There are 6 hidden switches. A switch that is on adds its own fixed numbers to the row, and there is some noise. The rows also spread widely along 5 directions, which tell nothing about the answers.
In the rows, zero is written as 128.
Known rows, each followed by its switches (1 for on, 0 for off):
[136 128  92 148 133 138 169 157 146 129 114 157 106 149 150 190 122 111
 130 133 109 130] : 0 1 0 0 0 1
[103 132  92  99 145 160 126 144 128  87 129 113 137  83 125 126 120 115
 173 131 118 144] : 1 1 1 1 0 1
[ 67 109 127 139 138 131 120  90 127 167  92 104 183 134 159  93  88 119
 171 121 192 177] : 1 1 0 1 0 0
[159 145 106  95 140 167 156 176 125  79 142 154 117  94 109 150 163  90
 132 159  48 118] : 1 0 0 1 1 1
[122 121 114 153 130 144 164 167 142 123 108 160 121 141 135 152 126 121
 138 153 140 136] : 1 1 0 1 0 0
[ 96 131 100 127 144 141 141 144 125 154 114 143 135 139 157 131 111 125
 141 128 134 148] : 1 1 0 0 1 1
[140 145  86  98 154 178 148 161 108  92 123 119 111 133 111 137 103  99
 151 133  80 137] : 0 0 1 1 1 1
[139 142  96  64 167 148 130 132 119  81 150 114 130 103 154 194 119  96
 167 119  65 130] : 0 1 0 1 1 1
[ 92 119 117 159 130 144 147 142 145 157  86 143 155 124 146 103 110 139
 162 130 181 154] : 1 1 0 1 0 1
[ 79 123 101 130 142 147 130 123 121 130 104 110 151 117 137 103  95 121
 170 132 164 171] : 1 1 1 1 0 0
[104 117 145 105 127 134 118 139 127 122 121 175 125 114 125  70 135 181
 129 148 152 118] : 1 0 0 0 1 0
[110 129  92 113 145 123 135 125 127 136 124 132 136 111 132 115 110 134
 145 117 128 134] : 0 0 1 0 1 1
[155 176  97 157 107 204 173 203 108  72 114 159  74 130  87 127 151 110
 124 181  72 167] : 0 1 1 1 0 0
[126 117 112 107 132 129 133 160 146  89 139 183 105  87 139 160 168 154
 141 147 108  97] : 1 1 0 0 0 1
[114 141 111 135 124 151 152 183 124 126 121 180  97 151 130 129 139 143
 112 167 114 139] : 1 1 0 0 1 0

New rows, each followed by its switches (1 for on, 0 for off):
[102 128  99  76 147 159 117 151  98  98 128 120 114 155 118 130  91 120
 139 132 105 129] : 1 0 1 0 1 0
[115 132 120  94 147 120 125 100 128 139 131 139 152  90 141  97 142 137
 136 119 121 138] : 0 0 0 0 1 1
[ 80 126 118  89 154 192 118 123  79 130 100  97 123 216 138 107  49 106
 139 124 127 158] : 1 0 0 0 1 0
[ 92 127 130  29 162 144  91  76  95  97 145  74 177  91 136 112 110 101
 170 115 102 146] : 1 0 0 1 1 0
[114 146  80 113 154 174 139 179 120 102 123 127 115 134 125 137  94 115
 159 143 112 144] : 1 1 1 1 1 1
[113  93  87  73 173 158 110 144 125  82 120  93 122 153 136 191  51 107
 192 101 130  94] : 1 0 1 1 0 1
[ 81 114 117  87 143 124 110  91 123 120 131 110 156 120 158 138 116 115
 159 114 134 149] : 1 1 0 0 0 0
[114 133 112  82 153 179 127 144  98  98 119 103 113 188 148 172  61 102
 158 129 109 153] : 0 1 0 1 1 0
[109 138  99 100 156 181 128 142  85 109 109  91 127 180 117 120  50  97
 156 130 118 166] : 0 0 1 1 1 0
[111 137 112 139 129 143 149 156 140 144 115 160 151  91 134 103 147 131
 146 148 134 157] : 1 1 0 1 1 1
[112 140 105  84 144 154 131 156 119 103 140 153 116 105 141 140 142 132
 137 138  87 129] : 1 1 0 0 1 1
[119 119 115 119 136 147 138 149 149 100 122 148 133  97 138 150 133 127
 157 140 131 119] : 1 1 0 1 0 1
[143 143  97 141 119 152 171 188 141 101 132 182  96 109 122 174 178 121
 117 158  74 116] : 1 1 0 0 0 1
[ 90 136 106  62 154 199 111 126  90  77 121  99 117 151 140 143  92 105
 152 117  85 140] : 1 1 0 0 0 1
[114 145 108 106 142 122 138 121 117 125 139 139 131 121 149 141 137 119
 130 132 109 158] : 0 1 0 0 1 0
[104 146  69 145 142 151 159 174 126 144 120 140 117 145 137 137 112 118
 138 130 118 153] : 1 1 1 0 1 1
[142 131  84  82 146 154 132 137 117  71 137 126 108 107 116 163 131 104
 147 115  67 120] : 0 0 1 0 0 1
[ 99 126  96 116 133 145 125 155 131 104 124 161 117  82 124  98 143 156
 147 140 132 133] : 1 1 1 0 0 1
[124 122  85  90 160 153 138 160 113  96 131 101 120 159 122 179  82  82
 159 133  96 123] : 1 0 1 1 1 0
[ 92 125 103  81 146 156 104 164 110  93 129 146  97 139 130 114  94 161
 145 140 138 132] : 1 1 1 0 1 0
[118 124  90 139 144 106 164 157 146 153 129 156 132 126 159 181 139 117
 134 130 116 127] : 1 1 0 0 1 1
[113 155  90  88 152 162 143 140 104 110 146 120 132 119 144 156 137  84
 135 132  57 153] : 1 1 0 0 1 1
[ 96 115 119  90 148 171 120 118 101 106 114 105 128 179 131 140  90 100
 142 124 109 143] : 1 0 0 0 0 0
[138 139  94 114 137 132 153 166 120  98 142 136 131  93 101 141 152 105
 141 153  88 133] : 1 0 1 1 1 0
[125 107 114  99 149 128 138 160 130 114 130 153 113 166 140 178 109 128
 134 139 117  99] : 1 0 0 0 1 0
[ 91 120 123 142 139 156 134 153 135 158  92 157 145 133 148  75  90 162
 156 137 190 153] : 1 1 0 1 1 1
[123 109 132  38 147 131  94 145 123  71 153 158 110 108 130 145 133 162
 148 141 103  77] : 1 0 0 0 1 0
